Each cloud of rows lies close to a flat space through zero, with a little noise off it, and is much wider in some directions of that space than in others. After each cloud: how many dimensions does that space have?

[[  4 -21  -7   4  -3 -38 -18  -2 -12  13 -13 -44  18  50 -22  -6 -54  30
    4 -11   1 -32  22   3 -33  11]
 [-20  28   4 -19 -24 -18   1  -3  -1  -7 -11  10 -41 -35 -21  -6   0  12
   37 -21 -19  23 -31   8  -8 -23]
 [-40  36  -1  11  -4 -72  -8   2  30 -30   1 -79 -32 -16 -26  -6 -24  26
   18 -21  25 -59 -19 -37 -14   1]
 [ 15   2  21  -7  16  -2  24 -17 -27  29 -39  46  32 -11 -32  15 -21 -13
   19  37  22  -3 -19 -24  47 -41]
 [ 29 -51 -24  -5  12  -4  21   2  22  13   9 -20  -4  24  19   2  -5   1
   -6 -13  -9 -16  -7  -3  -1  10]
 [-34  24   0   6 -24  17   7  -3  30  -1  -9 -15  -9  -6 -34  18  -2  -8
   19 -30  -9 -10 -25  31 -10 -13]
 [ 23  10  -9   6  12  11   8  10  16  -4  16 -26  -3 -10   1   3 -12  25
   32   5   0  -9  -9 -14  19   7]
 [  7  30  21  21   0  -6 -22  -8   4  -9   0  -9  39   8  -6  -7   8 -12
    4  31  14 -12  -2 -17 -20   6]
 [ 41  -4  12  -9  14   3 -17   3   3 -18   8  29 -11  22  20 -12 -34  29
  -34  -2  -7 -11   5  -8  54  20]
 [-17  56   9   4 -16  -3  -1   5  26   3 -14  24 -13 -15  16  18   1   2
   30  12  10   5 -17 -26 -20 -28]
 [-18  21 -17   7  21 -22  25  13  -6   8  15 -50 -15   0 -14 -28 -28  19
   16  20  25 -18  19  -2  -7 -11]
 [  1  21  13  -9   2 -13 -21   8   0 -41  18  -7   0 -41  10  11 -29  -2
    1  18  25 -54 -20 -39  31  25]
 [ 53  11  24   8   4  21   1   6   0  12  -3  44  23  35  30 -33  -7  -8
  -30  31 -15  12  30  27  -7  -3]
 [ 22  -9  13  -9  24 -81  18  10   2  12 -35  -3  -2 -20   5   0  19  11
   -3  20  12 -27  -6 -53  -8 -44]
 [ 11   4 -24  18  29   9  -1  -9  15  32  -2 -21  20  57 -63 -10 -23  10
    6  -9  -5   1 -34  28  -7 -11]
 [-20  25   9 -21 -12  16  -1   2 -10  -7  -4  19  -4  -8 -15  14  -4  28
   11   7   0  23   4   1  23 -23]
 [-24  42  10 -12 -19  24 -18  10  -5   3  10  -2  -3 -24 -47  23 -26   0
   24 -10  17  -1 -15  18   7   7]
 [ 29  19  -9  37  -2  23 -18 -19  63  33  -7  38  -5  79  27  -9  -2   9
  -32 -12   0  48   2  -8  13  25]
 [-18  30  30   5 -16  31   5  -5 -21  -4  12  -5  -9   4  -9  17 -18 -15
   43 -17   7   3  15   7  -3 -13]
 [-33  44  10   2  -6  64  19 -10 -25   5  -7  11  30   2 -37  27 -11  10
   62  29   3  25  -4  12  18 -47]
 [ 30 -24  28 -17  -8 -57  36   6  27  15 -21   1 -19  -7  34  -2  11  -1
  -23   2  14 -23  25 -36   4 -21]
 [ -4  19   9  -5 -10  12  10  -9  11  -8  -5  15  11  19   2  -9  -7   2
    2  19  -8  -1  -8   9  -6 -24]
 [  8 -33  -9  25  -4   1  11 -20  27  21 -39  21  12  38  13  20   4 -27
    2 -22 -25 -15 -24   6 -27 -20]
 [-31   9  -7 -32 -12 -11 -13  23 -14 -25  23 -21 -31 -32 -15  -2  -2   0
    0 -25 -14 -15 -13  32 -39  -1]
 [ -6  -6  13   7 -16  15  -7  -3 -12   0  -5  14  10  -8  20  12  -1  -6
   -4   3   9   9  30  -5  14  20]
 [  2  -4   1  -3  11  -9 -13  11 -15  -7  -7  19  -7 -12   3 -10   1  -8
  -29  -6 -13  -9   2  20  -7   0]
 [ -9  36 -16  38  14   1 -11  13  34  30   0  -2 -32  45  16  10   4  -5
   15 -40  -9  12  -6   5 -62 -18]
 [ -1  35   9   7   9 -62  11  26 -15  25 -30 -11 -40 -40 -20 -23 -13  11
   34  -5  -3  -6   9   9 -43 -41]]
  17

[[ -7   5   8  19   9   2 -28  35 -40 -30 -76 -11  38  28   7  39  24 -23
   10 -28 -27  -7  -6  -6   4  14]
 [  4  -7  31  13   2  25 -25  43 -29  12 -13  10 -30  -6   0 -22 -39  -3
  -26  49  16 -15 -17 -38 -72  13]
 [ 91 -17  -2  17 -20  35 -44  33  23 -29  88 -20  12 -50 -32 -30  -4  51
  -16  57 -19  16 -14 -36  12  14]
 [ 27 -24  31 -37  -5  -8 -21 -28  40 -45  77 -16  59   2  -1   1  -6 -20
  -68 -36  17 -11  16  -9   5 -25]
 [-62  60  14 -31 -24  40 -17  28 -21  -4 -47  37  -6  28 -35  29  18 -14
   -3 -34  13 -21   2  44 -16  19]
 [-41  -1 -21  52  -5  -2   6  -1  -5 -24 -44 -17  19 -31  15 -33  -4  22
   19  21 -42   3  53   5 -34 -17]
 [-49  24   4  -8  28 -25  29  19 -25  -6 -11  -7  29  33  -2  47  43  -8
  -22 -23  28 -13 -13  29  35  18]
 [  0 -32 -27 -10   4  33   2  37 -48  15  -2 -44 -16 -23   8  45  -2   0
  -20 -64 -31  69 -52  -4  16 -18]
 [-14  23  -7  35  14 -11  -6   5  32 -24  16 -44 -27  -6 -46  32  77  28
    3 -23 -24  60 -30  11  28  27]
 [ -6 -47  -3 -44 -41 -12 -19 -11  31  20  24  19  10   9 -35 -11 -31 -20
   -4 -33  33  -8  11  18  39 -70]
 [ 37  -2  -9  49   3   5   6 -54  11 -31  24 -53  47 -14 -20  15  -8  19
   40  30 -66 -49  -4 -55 -30  63]
 [ 14  34  -8 -33 -10 -28 -26 -26  -8  68  19  36  -9  -1  -5 -10  64  -5
   29  -8  35  13  68  55  61  -8]
 [-45  86  12  17  20 -29  -6  51   8  10  17   8  -3  24  -8 -12  42  -1
  -22  61  35  17  33  56  27  -8]
 [-24 -32  12  35  45  -7  36 -11   5   9 -20 -11  -9 -10  43 -38 -29   1
  -32  34  29  -1  24 -33 -36 -28]
 [ 49 -75 -82 -31 -35   2  56 -83  11  37  -8   0  17  -1 -26 -54 -34  48
   75 -59 -26 -21 -18 -15  43 -28]
 [-41 -25  10 -23   3 -24  17  44 -15  25  31 -23 -10  11  -5   7 -36 -31
  -63  -6  43  11 -25  10  -9 -52]
 [-87   8  27  69  -8   5 -12  -8  40   9 -54   1  -5 -16 -20 -30 -34 -38
   14  80  19 -44  93   1 -56 -50]
 [-54   4  48 -27 -18  19 -16  -5  -8  38 -55  45 -25  14 -45 -19   8   0
    8 -12  38 -22  50  10  12 -26]
 [  8 -69  50 -29 -15 -35 -18  -7  40  -4  86   6 -23 -44 -20  15  13 -10
  -55  -7  54   4   7  -7  16 -25]
 [ -3  17 -21  69  52  51 -44  32 -14  -1 -73  14   7   8  15 -19   8  51
   30  47 -18  56   7 -28  21  -5]
 [-49  33 -23  30 -16  31  47   3 -53 -17 -91 -23   7 -12 -15 -26  15  37
   30 -16 -60 -36  17   5 -64  46]
 [-19 -56 -19  27 -18  -3  34 -28 -24  -3 -29  -9   2 -33  -2 -11 -59  43
   53  15 -60 -21 -13 -42 -19   4]
 [ 44 -53 -53 -25  14  24 -60 -37  22 -43  42  47  64  13   6  10  13  20
  -45 -66  54  -8 -47 -11 -36  27]
 [ 23 -47  31  -1 -20 -16 -92 -13  14  10   9  46 -32 -17  -6   1 -33  18
   40  15 -26  50   6 -37  25 -30]
 [ 37 -13  17 -12   0  57  12  40 -10  12  46  12  13 -23  -1 -36 -70  15
  -35  78  39 -40  -3 -31  -6 -12]
 [-14  14 -22  30   3 -21  21 -63  14  19  38 -46 -24 -31 -44 -22  50  65
   31  -8 -44  29  14  -7 -14  38]
 [ 24  -9  23 -17  -6 -44  20  49  -7  -2   8 -37   1  37 -27 -55  13 -14
  -65  -5  37 -24 -20  -3 -26 -16]
 [-10 -43  15 -74 -38 -34 -53 -12  12  16   6  74  -1  22 -27  35  16 -22
    9 -69  51   1   0  36  70 -39]]
  17

[[ 12 -27  -9   2   8   4 -22  -8  -5  10  -2 -25  -2   2 -24 -18  11   2
   -1  22  32   7  13   8 -23   7]
 [ 18  38  10 -20  -5 -16  -5  12  20 -38  19 -22  -5 -11  25 -12  68  18
  -18  20 -46  12   3 -16  13  19]
 [-13  27  19  24   9  17  10  27  -4  -1  -8  -2 -25  24  15  19 -33   5
   31 -46 -16  13 -40 -19   2 -20]
 [ 20 -82  12 -16  -4 -35 -18 -58  -8 -32  -6 -28  24 -43   2  21 -35 -52
  -13  19  -5  -8 -11  17   7   1]
 [-46   6 -21 -19 -37  33 -10   7  -7   3 -16 -14  41 -12   4 -33  50   7
   -3  27  14  22  41  19  -9 -13]
 [ -8 -24  -7   3 -18  -1  -2  -2  15   8 -11   5  11 -18 -26 -21  -4 -14
   -1  12  29  12  27  34   4  28]
 [ -9  13  -4  20 -18  35  26  22   6  32  -1  21 -20  26   2  12 -24   9
   24 -32   6  14  19  -4  20   2]
 [-15  -9  -8 -29   6  -2  -7 -11  24  -4   4  14  24  11 -21  -6  34  12
   -8  37  -2  -4  40  14 -12  10]
 [  4 -63   6 -10  -6 -31 -13 -39   3 -30 -17 -27  21 -48   5  12 -23 -42
   10  13   7  14   5  28   8   4]
 [ -1 -24   8 -16  -5 -15  -8 -34  -6 -25 -18  -4   1 -16  58  54 -20 -15
   10 -11 -55   8   0  -3  31 -39]
 [-24  12   1  -4 -11  -1   6  12  14 -17  -8 -18  31 -29 -16 -38  20   8
   -8   7  26  10  -5  16 -17  22]
 [-12  -2  -4  32 -12   1   0  20 -39  25 -10  18 -18  -9  -1  -1 -43 -52
   40 -28  28   6 -17   8  13 -20]
 [-15  12   6  -1   5  51  -4   0 -15  -5  -8 -25  -5  46  32  17   8  16
   20  -5 -30  27   6 -22  -6 -49]
 [  8 -24  13  25   4  35  13 -12 -12   7  -9 -25  -3  21  -2   9 -59  -3
    4 -27  14   8 -24  -6  -6 -13]
 [ 13 -48  13  19  -4 -10  19 -22  12  -4  -6  -5  10 -25 -28  -1 -69 -32
   -2 -16  35  -3 -16  24   5  32]
 [-36  26 -21 -12 -20   3  -7  20  22  15 -21  32   5  -6   7  -7  37  30
   -1   3  -6  11  41  24  10   4]
 [ 17 -27   1   2 -37   1  -8  -5   4  -3  -5 -26  -6 -29   5  -8   6  -6
  -18   0  -6  13   6   9  22  23]
 [-13  23  12  -5  12 -56   9  14   3 -18   8  29   3 -36   7  17 -12 -11
    8 -21 -14 -31 -49 -10   4   4]
 [ 12 -31   3  26 -17   2  16 -12 -11  23  -8  25 -15  -5   0  24 -73 -36
    5 -34   7  -9  -9  12  30   1]
 [  3 -12 -16  -5  15  26  -8   1  -4  28  13  -9   7  34 -46 -28  23  20
   -1  31  46  -5  28  -2 -41   9]
 [  8  10   3  10  13  -5  27 -23 -11 -13  -5  14  12 -11  24   8 -39 -19
   -4 -14   2  -5  -9   6  14 -15]
 [ 10 -68 -12 -17  14 -29   5 -47   4   1   2  -9  35 -32 -30   7 -28 -14
   -3  22  51 -21  16  16 -24  16]
 [ 13  63  -2   9   9   9   6  27 -21 -11  16 -15 -13   6  23 -31  45   1
    8   7   0  17  -6 -20  -2 -10]
 [ -1 -60 -19   7 -19   2  11 -29  10  35 -18  25  12 -18 -26  11 -55 -11
   -5  -7  43  -8  34  38  11  20]
 [-30  55  -9   0  -8  10  17  52  26  27   9  50 -13  25 -18 -10  33  27
   19  -8   1   2  25   0   7  20]
 [  9   5   7  25  18 -18  17  -6 -17  11   0  47 -14   5   1  20 -69 -33
    1 -31   1 -28 -35   3  16 -11]
 [  2 -29  15  -1   2   0 -10 -17   6 -13  -9  -7  -2   6   2  19 -25 -13
    0  -2 -21   5  -8   6   6  -7]
 [  1  40   7   4  -1 -41   8  27  18 -18   7  25 -13 -30   5 -11  18 -15
   10  -7  -9   5  -9  10  24  29]]
  12

[[  2 -24  24  36  10 -73 -14  14   3   4 -33 -24   5 -23 -16  64  20 -23
   17 -12 -23 -32   6   7 -44  18]
 [  0  17  48  27  -9 -13 -48  20  10  16  27  10  -6  14  42   3   9 -25
   25  17   9  28  -4 -29 -11  30]
 [-29  36   0 -32 -16  36  34  56  -8 -25 -21  10 -33  13 -30 -30 -17   7
  -22  21   0  21  86  -3 -59 -10]
 [ 15   1  26 -26   0   8  63  18   3 -12  51  16 -10 -15  -2  23   2 -13
   -4   5  -7 -16  42   4 -48  -3]
 [-65   4 -26   2   7  44  15 -14  -1 -17 -79 -66 -29   9  11  13 -18  38
  -23 -23 -23 -34 -10   6 -10  35]
 [ 44   8  -7   5 -67 -12 -23 -21  35  -2  16  14  22   6 -12  39 -23   3
   68  25 -33 -70  21   7  -2 -56]
 [ 63   4  17  -3  17 -57   5  30  -4  -8 110  67  56 -43  23   0  22 -34
    0  13  42  16 -68   7  22   2]
 [-34   2  25   0  12  28 -68  33  35 -28  14 -28 -14 -10  16 -63   0  13
   48  24  15  76  27   1  -7   2]
 [ 48  -3  -7 -10 -18  -9 -70  -1   0  10  27  15 -10   8 -12  27  20 -15
   34  37   4  -3 -31  15  22 -34]
 [  8  12 -37  12   6  17 -44   6  20   2  11  28 -10 -20   3 -33   5  19
   34  33   0  15  -6  16   0   7]
 [ 13 -31 -49  11  -7 -10 -44 -59  12  18 -28  30 -19 -36  15  10 -15  -8
   -4 -34   2 -12 -20  -4 -33  33]
 [ 48  10  29  27  18 -46  25 -48 -23 -14  18  -3   8 -63 -21  53  13  27
  -61   6  -1 -39 -59  21   4  46]
 [  8   5 -30 -67 -31  23  32  -8  24   8  67  37  31  12  -4 -21 -19 -28
   43  -2   8 -24  31 -12  14 -48]
 [-21  33 -46  13 -23  35 -38  -6  -8 -25 -43  -9 -43  49 -30 -35 -22  48
    1  36  29  24  38 -17   5  -2]
 [ 39 -16 -19  11   7 -31  41   2 -16 -16  58  54  -4 -39 -37   1  40 -28
  -28  -7   6   8   1  -7 -62 -17]
 [ -3 -20  -6 -56   6  29 -14 -20  23 -45 -12  -5  -9   5  43 -18 -11   1
  -20  28  -1  -9  -7  49 -16 -20]
 [ 18  -1 -26 -32 -42   9  15 -12 -23   8  -9  15  -2  21  -7 -17   0   5
  -17  27  19 -36   0  14  -8 -55]
 [ 17  -1  27 -80 -14  63 -31 -21  37 -24  -8 -17 -36  29  10   6 -32  22
   26  39   7 -54  22   8  -2 -19]
 [ 27 -49 -11  38  -7 -45 -32 -50  -7  25 -38  28  -9  -1 -25  -9  11  -4
  -11 -19 -19  -9   5 -37 -22   8]
 [ 36 -15  10   7  20 -13  15  -8   6  51 -27  48 -12  17 -27  24  -6 -14
  -12  -2 -15 -42  24 -19  -4 -11]
 [ -4  35  30  -9  -4   9 -55 -14  42  24  -3  27 -10  24 -24 -32 -13 -17
   34  33   0  -5  48 -40   5 -11]
 [ 56   7  19  -3   3  10   6 -40   8  19 -20  56   5  33  -6 -44  17  11
   25  24  20 -52  16 -28   3  -8]
 [ -1 -48  26  14 -13   1  23 -58   2  25 -14 -34  -4  41  -4  11 -31  41
  -30   7  -8 -67 -27 -41  44 -26]
 [ 39   4  21  47  -6  -4  23 -16 -20  45 -12   1   7  -1  16  41  10  18
    5   5   6 -26 -24  21  25  -6]
 [ 48  14   5  -2 -12 -22  16  -4   7 -17  58  54  11 -15 -14  15  28 -32
   10   0 -19 -20   0 -20 -35   3]
 [-21 -45  12 -12  36 -26   4 -30 -18 -31   3 -53 -16  -2  -7 -20  28  31
  -30  29  13  -4 -22   2  -1  19]
 [ 43 -40  47 -12 -12   8 -45 -34   6 -52  18 -10  -9 -58  16 -29  17  27
  -12  -1 -39  17 -28   6 -27  33]
 [ 27  18  -7  35 -20 -19 -26 -36   5  46   1  39  25  10  15 -35  26  -8
   64  21  -4  -5  18 -15  15   3]]
  20

[[-14 -37  17 -48 -17  55 -12 -25  13   0   3 -16 -31  21  42  17   4  47
   32 -43  16 -16   6  14 -38 -29]
 [ 13   3  12  17 -18 -57  29 -11 -11  28 -20  25  39 -13   4  14  38 -29
   -1 -14 -14  37  33  31  20  38]
 [  6  12  99  52  57 -97  -4  -8  14  55  -8 -42  23  -9 -27   0  26 -54
   34  29 -38 -15 -11   5  35  15]
 [ -4   4  59  -2  56 -76  -8  36 -24  48  24 -24 -52 -16   6  -2  73 -40
  -11  28  39 -12 -14  45  38  45]
 [ 19  -4  46 -56 -41  75 -36 -19  28 -59 -14 -16 -72  35  33 -60 -11   9
    2  18 -18  33  31  12  24 -15]
 [ -4  15 -33  31 -29  24  -6   6  11  -4  -6  14  16 -38 -21  -6 -37 -30
  -27 -30 -42   5  24 -10   8  57]
 [ 19  27  -3  35 -60  49  -6   6  -6   3   9  22  -5   1 -33   3 -62 -10
   35 -31 -28  20  27  29  -3  51]
 [-25 -38 -36   5 -12  39   6  15 -12  11 -14 -68 -28  16  47 -34  22  26
  -38   9  12 -50  -9 -44  -7  -3]
 [ 23  -7 -21  58 -47  -9  -9   5   4  28  12 -16 -56  -6  51  11 -16 -60
  -31 -35 -23  36  33  -2  33  77]
 [ 31 -25 -21 -15 -38  44 -16 -54  34 -20  -9  36  -7  26  46  17 -26  59
   20 -38 -44  51  58   9 -19 -19]
 [ 43  -3  11  -4  23  35 -41  20 -15  32  60 -46 -63  34  44   4 -81 -21
   39  29  21  22  43  -7  49 -21]
 [  9   8 -25  11  19  24 -38  23   3   7  33 -11 -36 -12  17  -8 -37   0
  -11 -13  -2   6  18 -21  24   3]
 [-66  38  23 -33 -94  51  58   5 -18 -29 -27  -4  97  41 -35   8  27  57
   40 -69  11 -20  20 -15 -61 -53]
 [-26  56  74 -15 -17 -65 -22 -15  52 -32  26  40 -19 -32 -12  51  37 -75
  -34 -54 -32  51  60  14  18  67]
 [ 23 -59 -37  16 -37  43 -45 -67  40  21  18 -13 -10 -30  44 -36 -63 -42
   12 -12 -66   5  75 -31  16  72]
 [ -9   1 -33  51  -7   0   4  34 -19   8   8 -46 -16  11  -2 -31 -13 -26
  -14  21  18 -30 -51 -52   7  -8]
 [-16  27 -40  13 -87  68  16  -2 -27 -30   5  52  60  26 -76 -54  -6  73
   65 -19   2 -13  -2  13 -58  -3]
 [  1 -12 -64  13 -34   4  14 -24   4 -20 -18  46  51 -15  -5 -14   5  19
   -2 -35 -10  14 -18 -19 -27 -15]
 [-14  25  62 -14 -11 -33 -26   4  26  -3  10  26 -42 -34  19  20  49 -34
  -11 -87  -5  40  17  39  20  35]
 [ 33   2  -8 -46  71 -12 -33 -31  38 -40 -26  64  12 -24   4 -15  18  66
  -35  27 -46  44  37  19  19 -34]
 [ -6 -39 -38  11  -7  16  40 -21  -2  -9 -49 -26  22  11 -14  -3  -4   8
  -32  72 -14 -48 -25 -18 -32  23]
 [ 32  13   7   7  76 -38  -6  61 -26  15 -36  26 -53 -42   3 -14  55  17
  -58  15  16  20 -45  72  48  20]
 [  6  21  53  38 -25  35 -19  24  -5  11  -8 -39 -37  38  -1 -44   2  33
   45 -23 -20  -7 -15   6   8 -19]
 [-11   6  28 -64  12  67 -29 -19   8  -8  37  16   9  21 -26  17 -35  76
   70 -10  10 -22  43  26 -42 -34]
 [ 16 -59 -56   4 -18  24 -24 -28  10  21   7 -13 -24 -33  55 -38 -17 -31
  -20  -7 -17   4  28 -17  21  53]
 [  9 -19   2  17 -24 -16  15  -4 -12  32  -6  -4  -1  -7  31   6  10 -28
   22 -44  14  17 -18  16   8   4]
 [ 31  -6 -27  52 -33  54   0  45 -36  22 -39 -26 -40  -9  10 -78  -6   2
  -14   3 -15   0 -26  26  39  45]
 [ 25 -43   2 -38 -13  18 -31 -60  38 -18   1  13 -24 -31  30 -26 -23 -54
   -4   8 -26  29  33  10  21  38]]
  14

[[ 23 -25 -37 -53 -33   5 -70 -29  24  -1 -39  21  31  -4  21 -45 -27  23
  -20  74 -12 -29  42 -25  51  22]
 [  9   0 -35 -32 -19  -9 -51 -16  25   5 -25  -3  24   6  33 -29  -4  19
  -37  91  -9 -29  41 -15  36  20]
 [ 15  -7 -45 -54 -38 -23 -73 -21  24   3 -39  12  31  -7  15 -57 -11  28
  -34  99   1 -26  35 -30  47  18]
 [ 30  -5 -53 -51 -28 -14 -62 -25  26   0 -35  14  38   6  14 -45 -21  29
  -37 113  -8 -31  39 -14  49  28]
 [ -8  -6 -11 -35 -24  31 -20   5 -50   1   2  -1  27  -1 -13 -16 -21  37
   29 -27 -25  -7  -1 -27  -7  32]
 [  0  -8   8   6  12  -2  14   4   9  -3   9   2   0   9  11  13  -7  -4
    4  -4   7  -2   4  11  -4  -6]
 [-14  -7   1   6 -10   5  11   6 -26  -1  14   4  -1  -6  -6   0  -3   2
   29 -32  -2   7 -14  -7 -18  11]
 [-16 -18 -20 -31 -22  17 -36  -1 -34   6 -14   2  24   0 -17 -32 -20  29
   26  -4 -26  -5  -2 -31  23  40]
 [-19   8  18   1  10  23  12  13 -54   9   9  11   8  18 -11   5 -16  21
   29 -72 -12  33 -33 -11 -16  15]
 [ 24 -10 -47 -33 -27 -22 -55 -25  46  11 -32   0  29  -9  21 -40 -14  22
  -35 107   7 -37  47 -11  42  18]
 [  3   6   9  17   2   0  -8 -10  19  -6  -1  -1  -7   9  -3  19   2 -20
   -1   9   6  -5  11  15  10  -1]
 [ -2   8  29  42  21 -13  31   6  19 -13   8  -9 -14   7   3  32   9 -28
    1 -24  14   9 -16  18 -24 -33]
 [-12   4  11   7   3   7  18  10 -37   1  23   4 -16  13 -19  -5  -6 -10
   22 -38  -2  15 -32   1  -8   2]
 [ 18 -12 -46 -43 -32 -21 -73 -34  24   9 -46  11  36   9  21 -73 -26  25
  -29 100 -10 -36  41 -29  56  37]
 [-16 -14   7 -18  -4  16   3  22 -27  12  18   7   5   5 -14  -8  -2  20
   24 -46  -5   7 -21 -21  -8  13]
 [ -3  -5  14   9  -3  13  15   5 -13  -2  17 -12 -15   2 -12  22   4  11
   20 -31   5   5 -16  -6 -26   9]
 [  3   1   3   6  14 -21  15  -6  15 -15  -8  -1  -8   4  13   5   8 -10
  -23  23  20  -9   7   7   2  -7]
 [ -3   8  28  40   9   3  33  13 -12  -1  19   4 -31  15 -12  37  18 -17
   12 -49   8  11 -31  12 -22 -36]
 [-14  -4   6   3   5  24  14  23 -55  -1  22   7  -9  18 -25 -15  -3  10
   46 -67 -17  17 -29 -18 -29  20]
 [ -6   3  15  28  14  10  30   9  -3   0  16  -1 -17  -5 -16  23   6 -17
   -7 -23  -3  10   4  20 -18 -16]
 [-11   1  31  39  25   7  56  22 -19   0  28 -13 -30  13  -1  42  12 -30
   21 -73   9  20 -36  20 -51 -26]
 [-13  14  24   9  15  14  36  17 -16   3  16  -6 -16  -6  -6  21  13  -3
   22 -43  -8  18 -28   7 -28  -5]
 [  0  -3   7  -1  -3  21  -4   2 -40   2  11  -1  -5   2  -5   0   0  16
   33 -44 -12   9 -18  -6 -19  21]
 [ -6  22  29  42  20  -2  52  18  11  -9  18  -4 -26  -6   1  33  24 -23
    5 -34   6  18 -12  25 -25 -29]
 [ -8  21  65  55  30 -16  82  28   9  -4  37 -12 -44  -5  -6  70  28 -43
   10 -69  15  44 -19  39 -58 -52]
 [  6   4  25  29  14 -14  30   2  39  -7   5  -5 -17  -8   6  38  23 -36
  -22  12  24  13  -5  33 -10 -28]
 [  9  18   5  18  15  -9   6  -1  42   3  -3  -2 -18  -1  25  13  -5 -16
  -25  48  15  -1  17  27   8 -16]
 [ 16  17  24  46  24 -31  40   9  57 -16  -8 -14 -38 -12   6  54  23 -46
  -28  31  31   6   9  60 -14 -47]]
  2
